There are 4 ways to turn a row about zero (a turn may also mirror it). The second row of each pair is the first, turned, with some noise. The first 36 pairs use one turn. New pairs use 3 turns, one after the other, and a turn may come again.
Known pairs, each followed by its turns in order:
[ 10  -9  -3  15  13  -2  23 -15]
[-17 -11 -15   6  25   2   3  -8]
mem

[ 10   4 -18  -4 -16   2  -1  -7]
[ -9   3 -14  -9 -20   5   0  -2]
Sus

[-6 15 -7  9 10  5  1 12]
[ -1 -17  -1 -10   9  -3 -11  -2]
litig

[ 14  -1  20 -15   3   3   4   7]
[-12   6  -5 -17  -5   2 -20   8]
mem

[-14   0 -11  20  -8 -21 -16   1]
[  0  -4  16  -7 -22  -1  23  10]
zigi

[-15 -12  25  20 -18   8  -7 -22]
[-12  24 -32  -2  -3   3   3  23]
litig

[-16  -2  13 -23 -17  17   1   2]
[ 22  -7 -14  17  -8   1  14 -18]
Sus

[  5 -24 -13   0  -2 -11 -15  -4]
[ -5   2 -21  -9  11  13   0  19]
Sus

[  5  -2  12 -23 -10   0 -23  16]
[ 15   6 -12   5 -15  16   0 -25]
zigi

[-11 -13  12 -19 -18  -2 -14 -22]
[ 19  -3 -15   1   0  23  27  -1]
Sus

[  3   8 -10  11  -8  12 -19   5]
[ -3 -17   1  10 -19   5  -2   4]
zigi

[  3   9   3 -21  21   4  -5 -19]
[ 23  28   6 -12  -3  -3   8   0]
Sus

[-14  17  24 -10  -9  -9   3  16]
[-28   1  10 -14  11  17   2   1]
litig

[ -4  -3  19  14  -1  24  22 -13]
[ -2  -9 -20   7  10   7  12  32]
litig

[-16   0 -12   0 -14  11  -2   4]
[ 10   3 -14  -6   7  15  -8 -10]
litig

[-13  10  -5  -9   4  11  14 -12]
[  9 -14  -2  -1  -4  22  -5  11]
litig

[ -1  24  -2  -4 -19   0   9   7]
[25  0  1 -9  9 -2 -7 13]
mem

[ 19  20 -12  -3 -23  -3  20   8]
[  2 -20  -2 -10   0   7  29 -23]
litig

[-22   1  11 -11 -17  18  -4  -1]
[ 12  -3 -11  19  -2   5  15 -23]
Sus

[ 21  18  20  -6  -1 -22 -19  -9]
[  2  -8 -25 -22 -24 -21  -7   2]
mem

[ 12 -23   1 -20   4  -1   1   0]
[11 13 17 20  0  2 10 -1]
litig

[  7   1   4  -6 -22  17 -18   2]
[ 11  20  10 -20  -8   1   5  -8]
mem

[ 23 -17  -6  14  15  19 -20 -15]
[ 10   1 -16  32  -7 -28  -8   3]
litig

[ -3 -14 -21 -12  -1  -5   8 -17]
[  5  -7 -11  11   0  26   7 -11]
mem

[  4  18  -7  14  -3  -1 -17  15]
[ -7 -21   1   5 -16   7  12  -7]
zigi

[  2  -1 -22 -15  17  16 -21  -3]
[  4  31 -25  -9   4  -9  -3  -5]
Sus

[-21 -12   8  22  -3   5 -14   7]
[ -5  -1  28  10  -2 -17   4 -14]
mem

[-20  -2 -13  21  20 -14  -3 -15]
[ 2 -4 11  0  8 -7 29 28]
zigi

[ -3   6 -20  14  -8 -20 -12 -16]
[-20   4  -1 -19   3  28  -3  -3]
Sus

[ 16 -10  -6  -8   3 -15 -16  -9]
[ -7  -6 -14  -7 -20   8  12  -5]
mem

[-22 -22  11  -7 -13   0 -19   5]
[ 11  29   1  10 -20  15   6   4]
zigi

[  6 -17  24  13  13  21 -10 -15]
[ -1  11 -11  36   1 -19  -4   8]
zigi

[ 19   8 -22   3  24 -15   7  11]
[  1 -27  16  -4  25   0  14 -12]
zigi

[ 16  -8   4  20   8 -14   2 -23]
[-13   8  17  -7   3  12  10  26]
Sus

[ 2 -2 12 11  6 24 18 -8]
[-20   6 -10  13  12 -11 -15  10]
zigi

[ -6 -10  -7   4 -10  -6   2 -15]
[  7  -9  -1   3   2   7   4 -18]
mem

New pairs, each followed by its turns in order:
[  1 -22  -8  -6  -9 -11   5  16]
[-21  17 -10  -7   4   1 -13   0]
Sus mem zigi

[-20  22 -13 -20 -10   6 -21  -3]
[ -9 -29 -14  -6 -25   7  16   1]
litig mem litig

[ 23 -16   1   7   0 -23   8 -23]
[-23   6   2 -12  -9  18 -25  12]
zigi Sus mem

[ -3 -17 -23 -23  24   6  24 -22]
[ 14  26  18 -37  17  -1  11   4]
litig Sus litig

[  1  15  17 -20  -8 -22 -14 -23]
[  5  -2   8 -14   3  33 -23  13]
mem Sus zigi

[-19   6  16  24   7 -14 -23  20]
[ -3   0 -21 -42   0 -15  -5  -2]
mem zigi zigi

[  8 -13  23  12 -15  22  11  15]
[ 26 -33   4  -2  -8  -9   3 -12]
mem zigi litig

[-18 -13  20  11  -7   8  13  23]
[ 17  10   1  20  10  16 -22 -13]
zigi litig litig

[ -4 -17  10  16  18  -4 -18   9]
[ -4  15   1  25   3 -11  13  15]
mem Sus Sus

[-15 -22  11  19  10 -23  13 -21]
[ 26  28 -10  13  -5 -17   2 -19]
zigi Sus zigi

[-22  16  20 -15   0 -19 -24   6]
[ -1 -24   0  23  31  10 -15  -7]
zigi mem zigi

[11 15  9 22 -9 17  2  1]
[ 17 -12  19  11 -14  -2   7  12]
mem zigi litig

[ -2 -18   8 -18  -6  23  10  24]
[-14 -15   5 -17  -3  -8 -29 -17]
Sus zigi mem

[-16  18  -1   5  -2 -10   9  20]
[-12 -12 -16  12   5 -15 -12   1]
zigi mem litig

[  8  20  12 -22  -6  21   9  -7]
[  5   4  27   7  -1 -30   0  12]
litig zigi mem

[-20  13 -13  20   1  12  21 -24]
[ -7  -2  23 -20 -20  27   6   7]
Sus zigi zigi

[-20  10  14  -6 -19  21  17  17]
[ -2 -38  12 -16  16   3   5   1]
Sus zigi Sus

[ -8  10  19 -16  17   6  17  15]
[ 22  16 -16  -3  -9 -23   3   4]
zigi Sus mem

[ 11  -3 -18  22   7  22  -3  13]
[  5   7  -9  17 -18 -24   9 -15]
mem Sus zigi

[  1  16 -12 -15  -6   3  -6  -7]
[ -4 -11 -12  -2 -10 -15   4   7]
zigi litig litig

[-16  22  17  -6  -8   7 -18   5]
[ -3  -3 -13  16   2  -8 -25 -21]
litig litig litig

[ 22  13  10  -8  -6 -21  23  -6]
[-11  -2 -28 -19   0  13   3  19]
zigi zigi mem

[ -5   5  15 -13 -12  14  -8  18]
[ 5  7 -6  0  1 14 29 -8]
zigi litig mem

[  4 -16   0  22   2  23  23  18]
[ -1  32  13  -8   3 -26  10 -11]
Sus mem zigi

[-15   6 -23  16  23 -13   8 -13]
[ 11   7  19  23  15  11 -15  17]
mem mem Sus

[  9   5 -17  24  13  14 -17 -19]
[-3 27  9  2 10 15  1 29]
zigi mem litig

[ -1  15  -2 -21 -14 -25 -18 -20]
[-28  -2   9  24   0 -16 -20   7]
Sus litig zigi

[ 11  12  20  17 -19  10   1  -5]
[ 15 -16 -19 -16  -6   5 -15   1]
zigi litig zigi

[-23  23 -14  19  -2  -7   7   7]
[  6 -13  -1 -19  13 -17   9 -27]
Sus zigi litig

[ 18  -2 -18 -16 -15 -24  -5 -18]
[  4  37   0 -19   6  -5  -7  14]
Sus mem mem

[-16   6 -22  -5  13  14   9  -9]
[  4  -6  -1  -7 -16  29   6  13]
Sus Sus litig

[-15 -14  -1  -7 -18   9 -19 -16]
[ -4 -13 -19 -26  11  13  -6   3]
mem zigi Sus

[-11   0  13 -10   9  20 -18  22]
[ -7 -14  15   2  33   4  11   9]
litig zigi mem

[-22   8 -12  12  14 -12   1  21]
[ -3 -15   2  -4   4   6 -37   1]
zigi zigi litig

[  7 -24  21  -9 -17  24  -6  17]
[ -6 -12 -35 -16  21   8  -8  -9]
mem Sus mem

[  4  19 -17  21  -2   9 -12  21]
[31 -9 17 16  5 -6 -2  9]
mem litig Sus

[-13  14  -5 -21   9 -24  14  22]
[ 32 -24  14  14  -2  -5   9  -9]
mem mem Sus

[ -7   9 -24 -11 -18 -18  22  19]
[-32  -7 -11  28 -13   4  -2  14]
zigi litig zigi

[  4  -8 -21   9   0 -11  -6  12]
[  1 -18  -2 -11 -10  -1  17  11]
zigi zigi zigi

[ 14  24  20  14  16  -4   4 -22]
[-25  22 -16   2  10  24  -2   7]
Sus litig zigi

[ 17 -20  -6  15   1 -13  -5 -14]
[  1 -10   5   7 -26  19  -3 -12]
zigi mem mem

[  9 -10   9  20 -23  24 -12   0]
[ 29   2  11   3  -7  -5 -13 -23]
litig litig zigi

[ 14   2  -3  14  14  -5 -23  24]
[ 10 -14  -4  -8  10 -15  31  -9]
Sus litig Sus

[  8   1  20  23  -6  20  10 -19]
[ 17 -21   9  17 -27  -2   0  -1]
zigi zigi Sus

[ -8 -13  -1   5 -22   3 -17 -11]
[-11 -16  -3  19 -15   4 -10  -7]
mem litig Sus

